The same things were measured in two ways. Each way mixes the same 9 hidden numbers, adds some noise and spreads widely along 6 directions of its own, which tell nothing about the thing.
Some things both ways: the first way, then the second way.
28.2,-4.5,-3.4,-4.6,5.4,-10.2,-7.2,-23.1,7.9,-2.5,-6.8,-7.5,-10.3,19.1,-4.1,2.6,-3.3,17.2,-18.6,-13.6,-15.7,-6.0,13.5,-14.4,-1.1
16.8,1.4,-3.5,2.0,-19.6,-20.9,45.8,-17.5,10.2,-16.5,1.8,15.5,-0.5,-2.9,33.4,-15.8,-10.7,11.3

17.6,-7.8,4.4,-19.2,-14.4,-1.6,-3.4,-8.4,17.0,-1.8,-4.2,-6.2,5.6,-16.4,-10.4,13.9,3.7,4.4,-17.0,13.4,-8.0,-0.7,-12.2,-18.3,0.9
6.8,6.0,-8.9,-3.0,-6.9,10.0,-9.6,-20.6,-10.4,-5.9,21.7,9.8,0.8,-5.1,-7.3,-29.1,-2.2,-6.7

9.8,17.1,-2.3,6.1,-17.7,25.5,-14.5,16.5,-11.3,-21.0,-2.3,3.2,4.0,-16.2,28.1,15.3,5.5,-9.1,-40.3,-6.3,31.0,-15.3,9.3,0.3,-4.1
32.3,0.9,-4.7,2.4,8.6,-3.5,15.8,3.6,17.7,-10.1,-4.6,7.4,25.5,4.6,-3.8,-15.5,-50.8,14.1

-1.5,5.7,0.7,11.3,16.5,1.0,-5.7,-4.6,-10.9,2.6,33.9,2.8,-6.3,25.1,10.2,13.0,8.2,12.0,3.0,-9.4,-3.8,7.9,26.7,25.2,15.9
-12.6,2.0,13.4,-26.4,-10.3,16.2,-12.1,24.6,-21.7,1.9,-5.4,9.3,-7.0,-21.0,-18.5,32.4,25.4,-7.5

4.8,-2.7,13.3,-8.3,-5.6,8.0,18.4,-2.9,18.5,-0.4,-2.1,2.5,7.1,-2.5,-25.8,1.6,9.7,3.1,-16.8,12.1,6.2,3.9,-17.7,1.6,6.4
-5.0,17.6,1.7,31.7,19.4,17.9,5.0,-3.1,40.1,-15.8,8.7,23.0,19.3,33.6,26.3,16.4,34.5,6.8

18.8,15.3,10.7,-16.9,-15.0,-7.1,8.3,-22.5,23.9,-20.8,-12.8,-8.4,-10.9,19.2,-5.0,-17.6,-24.1,11.6,-8.9,-16.1,-37.5,4.2,-15.8,-32.5,-30.7
45.5,-2.7,-18.5,-36.0,-7.2,-18.8,19.6,-2.7,-9.4,-2.5,-21.1,-20.5,-3.0,-12.1,1.1,-22.1,12.8,14.2

-13.0,17.9,8.0,3.4,6.5,-6.7,-2.9,-14.1,-19.6,-0.6,16.2,20.1,6.6,-5.1,6.1,7.6,10.0,-8.5,-1.7,12.4,25.7,10.5,-6.2,13.4,9.1
-7.6,1.0,-8.6,-13.9,10.0,3.6,-35.8,2.3,-16.5,9.8,7.8,-5.5,-2.0,5.6,-19.8,14.6,6.8,-5.7

-15.8,-3.6,-15.2,-9.5,-3.1,10.0,-1.8,49.4,2.6,-41.3,-4.5,4.8,-28.0,-7.7,6.5,24.1,-14.4,15.4,-6.1,39.7,2.2,6.9,10.8,7.3,28.7
4.3,-2.4,-17.0,3.9,4.2,2.3,20.7,-21.1,-4.5,-16.3,13.5,-10.9,-36.7,24.9,25.2,2.5,4.9,-8.5

20.1,17.5,-1.9,-18.5,-4.2,-10.7,-27.7,21.8,-9.0,-10.9,7.4,-17.6,-7.2,-13.8,18.9,18.4,-4.7,5.2,-7.1,10.8,-5.7,-9.0,-2.6,-13.5,7.2
27.8,-7.1,1.4,-18.3,10.3,-7.3,3.7,3.2,-2.8,-1.9,15.4,17.2,12.2,-18.5,0.1,-15.4,13.0,-1.0

22.5,-8.8,-2.6,-9.5,-19.3,-15.8,-18.7,10.8,-21.3,3.5,-21.0,-6.6,-8.1,-25.2,2.2,-13.1,-10.8,18.2,6.3,23.5,-3.9,-2.2,-16.4,-5.8,-6.5
0.3,6.2,-14.7,29.6,-4.2,-13.8,1.7,-18.9,24.0,-20.1,21.3,5.6,8.3,-0.8,10.4,-9.4,-14.3,10.3

-15.6,16.6,6.9,7.7,12.0,19.9,0.8,6.9,1.8,4.6,-8.0,-6.9,-5.1,2.3,9.3,0.1,2.1,-3.4,1.9,-1.3,19.4,8.9,2.8,21.1,19.1
-21.3,4.7,1.3,-4.5,21.9,4.7,-12.8,4.0,-12.7,5.3,0.9,14.9,-15.8,7.0,5.5,37.9,8.6,-7.1

7.6,3.9,7.4,48.7,12.5,-8.8,-2.1,-21.0,-25.1,2.5,28.0,4.4,1.9,-5.2,-4.4,0.1,22.6,-1.6,-10.0,-11.2,39.4,3.7,-23.5,9.6,3.3
16.5,16.4,-21.2,-2.8,49.6,-17.1,40.0,6.3,26.0,-31.1,-5.9,11.8,-18.6,31.0,-2.4,14.2,2.5,38.8

-8.8,14.2,-0.7,11.9,-1.6,10.3,-3.2,-6.5,-12.7,-6.4,6.1,19.1,8.2,10.3,3.8,-11.0,16.6,-6.7,-13.1,-7.6,18.5,14.4,16.0,27.7,1.1
13.6,-5.3,-3.2,-6.2,-13.4,-2.5,20.2,15.7,4.1,-13.3,-39.0,-26.4,-18.7,5.1,8.9,25.7,-8.3,16.1

6.6,-3.0,17.4,10.4,-9.4,21.0,17.1,-25.3,6.0,4.2,11.8,13.1,6.3,-5.2,-0.7,16.4,5.6,5.7,-31.7,-8.4,15.5,-13.4,10.8,-0.7,-1.4
-19.4,16.3,-20.6,-25.0,-23.6,15.5,3.6,12.0,-44.0,9.4,-4.6,-9.6,-25.5,0.5,-0.1,9.4,-10.9,-21.0

-1.3,1.4,-5.5,7.1,8.8,-2.0,-2.9,-11.8,-10.2,-8.0,6.8,9.7,-11.6,10.5,-2.4,13.7,0.0,7.7,-9.1,6.0,6.5,6.4,6.9,10.1,16.8
26.5,5.1,-15.0,-18.2,-11.9,-23.9,22.8,-1.7,0.3,-0.3,-6.8,8.3,9.1,-15.9,18.5,-28.8,-5.3,13.0

-0.5,-16.4,-15.8,-23.7,-6.6,3.8,-8.6,1.7,14.2,-18.6,-16.7,-15.2,-8.0,25.0,11.8,7.6,-22.2,-5.5,-9.9,10.4,-18.5,-3.7,12.8,-16.8,-10.3
34.4,-14.1,-21.4,-28.1,-21.6,-1.1,10.4,-6.7,-20.0,4.7,10.9,-19.6,-27.1,-11.9,16.5,-33.7,-9.7,-12.8

0.5,8.1,13.8,8.2,-9.1,-10.0,-10.6,-44.0,-9.5,6.0,-25.5,5.5,17.6,-5.8,-9.2,-30.7,4.1,0.3,4.1,-8.7,0.7,19.9,8.4,5.6,-12.4
-33.0,7.5,-1.8,31.1,18.7,5.3,-31.3,-5.2,1.4,-13.8,10.9,-13.5,-15.8,8.4,23.8,45.4,15.7,-37.7

13.5,-9.7,1.3,4.0,6.2,-17.2,-7.8,-20.6,-12.9,-5.3,-2.8,4.3,-10.6,11.7,4.8,0.8,-11.0,13.2,-8.5,0.1,-1.3,-6.0,17.5,-7.8,-4.0
23.6,-3.6,-15.6,-3.3,-47.3,-20.6,43.4,34.7,12.7,-7.5,-37.0,-35.4,15.6,-10.7,1.5,26.1,-28.8,33.2

10.7,-13.8,0.6,-2.0,-2.6,9.4,7.3,21.5,12.4,-7.2,-18.2,-0.8,-17.4,-26.3,19.6,6.0,4.9,15.2,-5.6,5.3,11.3,-8.9,1.3,-9.1,6.6
-3.3,-3.1,-7.4,-13.1,-12.6,13.7,21.0,-0.1,-27.6,-8.2,-15.0,-12.8,-18.3,26.4,-31.4,19.2,-37.4,19.4

8.4,-27.1,-19.1,-1.2,3.8,-18.5,-11.0,-3.7,-19.9,6.6,4.0,-2.2,-15.6,12.2,-0.3,-5.3,-5.5,13.4,12.3,15.7,-12.0,4.7,-7.1,6.8,0.4
10.8,6.6,-8.8,9.0,-4.2,-10.3,-9.0,-21.8,22.3,-10.8,35.0,21.0,12.2,-12.8,3.5,-30.3,-0.1,7.7

11.7,-4.6,-5.5,-14.1,8.1,-13.0,-5.0,-17.4,6.8,-4.2,12.4,6.8,2.9,15.5,-15.9,18.5,12.0,-3.9,-21.9,11.0,0.8,-1.4,-6.5,-6.9,7.3
27.5,-3.0,-8.9,7.5,-36.0,-4.6,20.2,-7.4,19.2,-5.3,1.7,0.6,22.2,-14.7,7.8,-20.8,-21.7,22.3

-20.1,2.2,-0.3,-2.1,-4.6,24.5,15.1,22.5,34.9,-26.9,-8.0,-9.9,3.9,16.6,1.2,-15.0,6.5,-12.1,-5.9,-4.7,-3.0,17.0,3.2,5.2,-6.8
58.2,-15.2,-18.6,-11.4,-10.8,-8.9,71.9,-8.0,3.8,-24.1,-25.7,-12.1,-23.0,8.6,25.3,-31.3,-10.2,34.6

8.9,7.8,1.8,3.7,-1.4,0.2,4.4,-8.2,11.7,-6.6,9.8,13.9,5.1,8.7,2.4,-15.1,28.5,-0.2,-15.3,-20.4,4.1,7.4,4.8,8.9,-11.3
-2.2,4.1,8.4,11.2,3.1,15.5,10.8,-24.2,2.5,-13.7,15.1,18.1,-6.3,14.3,20.6,6.0,0.6,-14.2

-8.2,22.6,2.1,13.1,0.2,4.5,-17.2,-35.2,-14.0,11.9,-1.0,-9.0,9.1,16.2,7.9,-15.3,5.0,-12.4,8.7,-23.1,0.6,26.8,-6.9,19.3,1.6
-15.8,3.1,0.5,-3.7,-1.6,-20.4,-5.6,-16.4,-3.4,-10.9,-4.4,6.0,-37.2,-25.7,17.0,20.2,-6.8,-3.5

7.6,9.8,-12.1,-22.8,-8.4,-3.0,-12.0,-18.1,-6.0,-9.6,2.0,20.4,8.0,3.6,23.7,17.5,8.2,-20.3,-24.6,-2.9,11.5,-3.3,0.8,-6.3,-5.1
15.6,-15.0,-0.9,-20.2,-32.0,3.2,-8.8,-20.8,-11.5,-0.2,-4.4,-14.4,-10.8,10.9,-21.9,-17.4,-41.3,11.6

-13.5,-13.9,-15.4,-2.0,12.7,0.6,-10.8,3.3,16.0,-16.1,-16.7,2.2,3.0,-23.4,19.9,7.7,30.0,-11.9,0.4,5.0,14.9,20.4,6.0,1.5,21.9
24.1,-13.0,1.5,-9.1,-28.6,-0.3,47.3,0.3,-10.1,-15.2,-32.1,-15.8,-11.3,5.2,-1.5,10.2,-38.1,24.3

-5.5,-9.1,12.4,30.8,-12.4,19.9,-6.2,-19.3,-0.6,-10.7,-32.9,-3.9,9.6,-31.7,-0.1,1.1,-0.1,4.2,-20.3,-1.4,26.5,7.9,21.6,-3.4,6.4
7.2,17.0,-17.0,10.0,10.0,-2.3,-7.2,21.5,-7.6,-6.0,-13.7,-13.3,34.6,-18.1,-9.5,6.1,-48.6,-12.0

-15.9,10.8,14.2,16.7,20.2,-6.8,10.8,-23.4,14.0,-18.9,2.8,5.5,9.4,9.4,-24.0,2.1,10.0,-14.1,-9.5,4.9,25.8,17.4,-11.2,0.0,13.4
27.0,8.8,4.4,9.4,91.7,13.8,-36.6,12.4,38.8,-7.0,13.6,27.5,52.0,41.1,-15.7,14.0,48.3,7.5

Other things, the second way, with their names:
(131): 12.7,2.4,-5.9,-29.7,26.7,4.5,-25.1,8.3,6.3,-7.2,13.8,-1.6,-26.2,3.0,-6.3,9.8,39.6,-9.4
(432): 7.9,19.9,-28.4,-42.1,39.0,-8.1,-16.0,4.2,-28.4,16.2,20.7,4.3,-11.1,0.5,28.4,-6.1,54.4,-44.5
(264): 14.6,-8.5,3.7,-2.0,12.3,-3.8,-1.6,-46.5,9.5,-16.6,10.4,21.1,-34.0,3.8,15.0,-28.2,9.8,15.8
(427): -9.5,12.4,-11.5,39.6,8.7,4.2,-14.8,-25.0,18.6,-15.4,17.8,-9.3,3.2,6.3,18.7,19.4,-17.9,-20.3
(118): 63.1,9.3,-17.9,-42.3,-7.8,-22.2,21.8,-1.2,6.4,14.9,-14.3,7.0,10.4,-42.3,36.6,-45.7,3.5,-0.1
(241): 29.1,8.7,-14.0,-1.4,12.2,-9.5,17.5,4.9,10.4,4.0,-2.3,1.7,7.1,-10.4,78.1,-8.2,43.9,-34.8
(282): 31.8,-1.6,-20.4,16.8,22.7,-14.4,23.0,0.8,31.1,-33.9,11.0,-5.5,-15.7,-4.9,23.5,-8.5,11.1,9.8
(5): 27.2,-3.0,-20.3,9.4,-33.1,-24.3,20.2,-11.5,2.1,-18.3,-11.2,-28.6,3.2,-40.3,-6.9,-14.3,-45.8,21.5
(430): 22.6,11.8,-25.5,-14.7,6.8,-17.9,36.7,26.4,1.5,-2.8,-3.9,5.7,11.8,-3.7,29.2,-5.1,22.7,5.4
(205): 36.4,-14.7,-33.0,-27.2,-5.9,-13.7,1.9,5.3,-30.9,9.6,-17.5,-39.0,-25.3,-28.3,-6.6,-13.3,-5.2,14.3
(149): 5.9,-8.5,-10.4,-7.7,-28.2,-7.2,15.2,-25.6,-10.6,-3.7,8.5,-9.8,-26.5,-2.4,2.6,-1.4,-15.6,12.6
(393): -31.2,2.8,8.1,30.0,11.8,-5.8,-14.6,-17.0,1.6,-7.9,14.8,17.7,8.6,14.6,19.6,25.4,-3.1,-15.8
(239): 36.8,7.0,-7.9,-9.3,31.6,10.5,8.7,-1.6,13.7,9.5,38.1,34.0,18.8,-1.8,69.4,-27.9,67.4,-42.5
(8): 6.7,-2.6,-4.4,5.4,32.9,18.4,-42.5,9.3,15.2,-9.8,-3.7,-16.0,-4.6,11.1,-55.1,32.4,-18.5,26.5
(368): -8.5,8.7,-11.3,16.9,50.3,1.6,-16.0,16.3,4.7,4.0,28.8,21.8,21.2,8.4,13.8,25.3,18.6,-13.7
(253): 1.0,-11.0,7.7,-7.8,-14.5,9.9,12.9,17.5,-18.3,-11.0,-11.3,-0.3,0.0,0.4,-11.4,17.5,-1.1,2.9
(161): -9.0,8.0,-5.2,-6.3,0.3,3.2,9.9,-4.0,1.0,-6.7,-9.1,8.3,-28.7,10.7,6.3,21.6,4.8,16.1
(263): -0.8,7.0,13.9,32.7,16.6,0.2,1.2,-21.8,17.6,-17.2,25.0,25.3,48.0,16.1,5.0,13.8,-14.4,-9.5
(295): 1.9,3.1,-16.6,-14.3,-5.4,22.3,5.4,37.5,-16.6,12.0,2.2,-13.0,-15.5,-2.2,35.0,29.5,59.2,-30.2
(119): 1.0,4.6,-4.6,2.7,-17.1,7.8,12.0,7.7,6.9,5.6,11.5,4.2,-0.6,-1.4,44.9,14.1,-13.4,-29.5
(309): -36.6,27.8,-0.9,23.5,51.9,2.1,-67.9,-0.7,17.5,-1.5,44.7,30.8,20.8,-12.9,-8.9,29.5,24.7,-26.9
(129): -13.9,0.8,-8.4,9.3,-8.2,-1.7,-22.4,-42.2,-14.8,-3.8,35.7,8.9,-5.2,5.9,-26.3,-21.1,-44.0,2.7
(40): 10.2,2.3,6.0,-21.0,10.7,-4.3,10.5,12.4,-6.0,-9.6,-14.1,11.6,20.9,17.5,-2.6,6.9,16.7,2.3
(61): -4.2,3.1,-3.0,9.9,-18.1,6.8,2.5,-9.9,-3.5,3.0,-5.5,-1.1,8.8,12.3,1.6,10.5,-54.3,4.9
(28): -0.1,9.7,-6.4,-8.0,4.7,-3.0,5.6,-0.9,1.8,2.8,11.8,17.2,2.4,13.0,19.6,4.6,23.4,-3.1
(106): -16.2,10.9,13.8,0.3,32.5,18.4,-32.7,8.3,19.8,3.6,15.1,31.5,7.1,25.6,23.1,27.3,39.8,-21.9
(158): 25.2,-0.2,-0.8,-50.8,24.9,-3.4,-9.9,18.4,-11.3,4.9,-16.2,9.3,-13.6,-2.5,-0.8,-5.4,37.9,0.2
(428): 26.4,-7.2,-9.7,10.1,-19.6,-11.6,10.3,-35.7,1.5,6.1,15.1,0.6,19.6,-12.7,8.6,-21.9,-45.1,11.0
(115): 10.9,0.5,-4.6,11.4,-33.8,5.5,12.5,19.7,14.0,-4.2,-1.5,-10.1,25.7,-9.1,16.1,11.0,3.5,-1.9
(79): -20.5,2.2,0.6,0.5,11.0,8.6,-8.2,11.9,-10.6,-18.0,-29.5,-18.9,-30.0,19.9,-13.0,51.4,30.3,10.3
(91): 40.5,-18.0,-5.5,3.9,-12.4,-7.8,33.2,12.1,7.9,-8.9,8.6,-13.1,17.7,-11.4,18.0,0.7,-2.3,2.6
(155): -5.8,5.0,-22.1,-5.4,-14.6,13.3,-14.5,3.3,-26.9,12.3,4.7,-36.6,-21.0,-5.0,12.9,30.0,-9.4,-37.3
(386): -7.5,3.1,-4.4,3.1,-6.5,19.4,-15.5,-1.9,1.5,-6.9,21.3,4.4,-11.6,2.7,-17.2,5.6,-3.6,3.1
(65): 1.3,13.6,9.8,11.3,21.7,-9.1,-23.3,-30.9,19.6,-9.8,6.6,19.1,40.0,17.5,-24.0,4.3,-24.0,13.9
(164): -0.2,8.4,-1.4,-24.6,-12.7,-3.9,-1.0,9.6,-12.2,13.8,-15.9,3.3,12.8,3.3,11.0,14.5,19.1,-1.4

Some of these things the first way, each followed by its name:
-18.5,-24.7,-13.7,19.9,18.0,4.2,5.6,-0.2,-13.8,-1.0,27.7,15.4,-6.8,37.9,-2.7,-3.1,5.6,4.1,4.8,5.5,8.5,9.1,21.1,36.4,5.1
(386)
21.8,-6.9,-12.6,-19.0,-18.9,15.1,-11.9,6.5,3.8,-7.4,-26.9,-9.1,-9.6,4.1,33.5,-5.6,-11.6,3.3,-18.3,-12.9,-8.7,-18.7,18.0,-12.2,-20.9
(119)
17.9,18.0,7.6,-2.7,1.0,-1.7,9.2,-31.0,20.2,-25.0,-22.9,2.6,-21.1,7.9,-7.9,12.5,-15.8,12.6,-26.2,-9.8,-11.8,3.4,-10.4,-28.7,6.3
(65)
18.0,44.3,22.9,-22.1,-19.7,-0.5,-7.0,-13.9,-11.6,3.0,13.6,18.4,19.7,-46.9,16.6,22.8,16.1,-10.3,-24.7,4.5,20.2,-6.5,-31.0,-14.7,5.1
(164)
7.7,-11.5,-17.5,-15.1,22.5,-37.1,-10.4,-12.2,-6.2,0.1,11.6,12.7,-6.9,0.0,-1.7,7.1,22.2,-2.7,9.1,14.1,3.4,12.5,-20.0,-0.8,14.8
(149)
8.2,-2.2,-7.0,-11.0,-3.9,-11.8,-20.4,-38.9,-5.6,18.8,-14.0,-10.1,14.6,-17.8,22.7,-3.8,9.3,-19.1,8.9,-12.8,-2.0,12.4,-20.8,-14.4,-10.8
(158)
-6.4,19.9,-16.2,5.6,-1.0,-10.3,-11.3,-39.2,-10.9,-8.6,35.1,22.7,29.0,-1.5,13.1,7.7,45.0,-42.9,-15.5,-21.5,26.0,25.4,-43.1,5.0,-8.1
(118)
16.0,29.1,19.5,7.9,-20.3,-3.1,0.8,-6.6,-20.5,-20.4,17.8,18.4,-9.3,-12.4,13.7,4.2,-14.0,16.8,-16.4,-4.0,1.9,-9.2,-8.9,-9.4,-19.4
(432)
33.1,4.0,-11.6,-9.9,-11.6,-34.8,-35.7,-24.5,-40.7,10.5,20.9,1.0,0.4,-2.5,17.8,-1.2,2.1,0.4,-0.7,-7.6,-8.8,-5.2,-24.3,-11.8,-24.5
(131)
4.0,22.5,7.7,-6.5,-1.8,-21.2,-11.1,21.3,-13.5,-7.3,6.0,6.5,3.5,-14.4,-8.6,-12.7,13.4,-0.8,5.1,20.9,13.6,9.1,-27.5,8.0,-0.3
(205)
-12.9,-20.8,1.2,13.2,19.8,4.4,-4.9,22.9,0.9,-2.8,-30.2,-22.8,-20.3,-9.8,-1.6,1.4,-16.5,16.7,15.7,25.6,14.7,4.5,16.2,7.7,30.9
(368)
-10.2,6.0,5.2,3.3,15.6,-10.9,3.4,-32.5,-0.2,2.5,21.7,11.8,14.9,-8.3,-4.4,25.3,22.2,-18.8,-11.2,9.1,26.5,8.4,-12.7,0.4,21.6
(28)
16.9,-2.9,-3.7,4.4,7.3,-2.7,0.6,-1.4,-9.2,12.3,6.9,5.7,-10.5,5.4,-5.5,-4.6,14.1,10.3,-3.3,-3.0,7.6,2.0,-12.9,16.5,7.1
(161)
-20.8,10.2,19.1,38.7,17.0,4.0,2.2,-50.7,-14.5,7.1,17.1,-6.9,9.7,34.0,-20.7,-4.3,-8.8,-4.8,3.5,-9.7,11.0,19.8,0.7,21.7,7.8
(309)
-17.0,1.4,-3.7,15.2,11.2,-18.4,-6.7,-11.4,-1.3,-16.2,-3.6,20.6,10.2,-37.7,18.1,-4.8,37.0,-9.9,12.1,-1.4,25.8,28.5,-1.0,0.6,12.5
(263)
-17.9,34.5,1.4,-14.1,-8.2,26.7,14.5,47.7,15.4,-38.5,-3.3,6.1,-13.6,15.6,22.5,-11.5,-3.7,-6.9,-7.1,1.8,7.4,9.4,-6.1,13.0,-7.6
(428)
-9.2,20.3,1.1,-6.3,-22.0,8.4,-3.0,18.1,-1.9,-25.9,-7.0,14.6,1.3,-4.9,7.6,-14.0,0.2,2.4,-9.9,5.5,0.3,15.3,7.3,13.4,-5.4
(241)
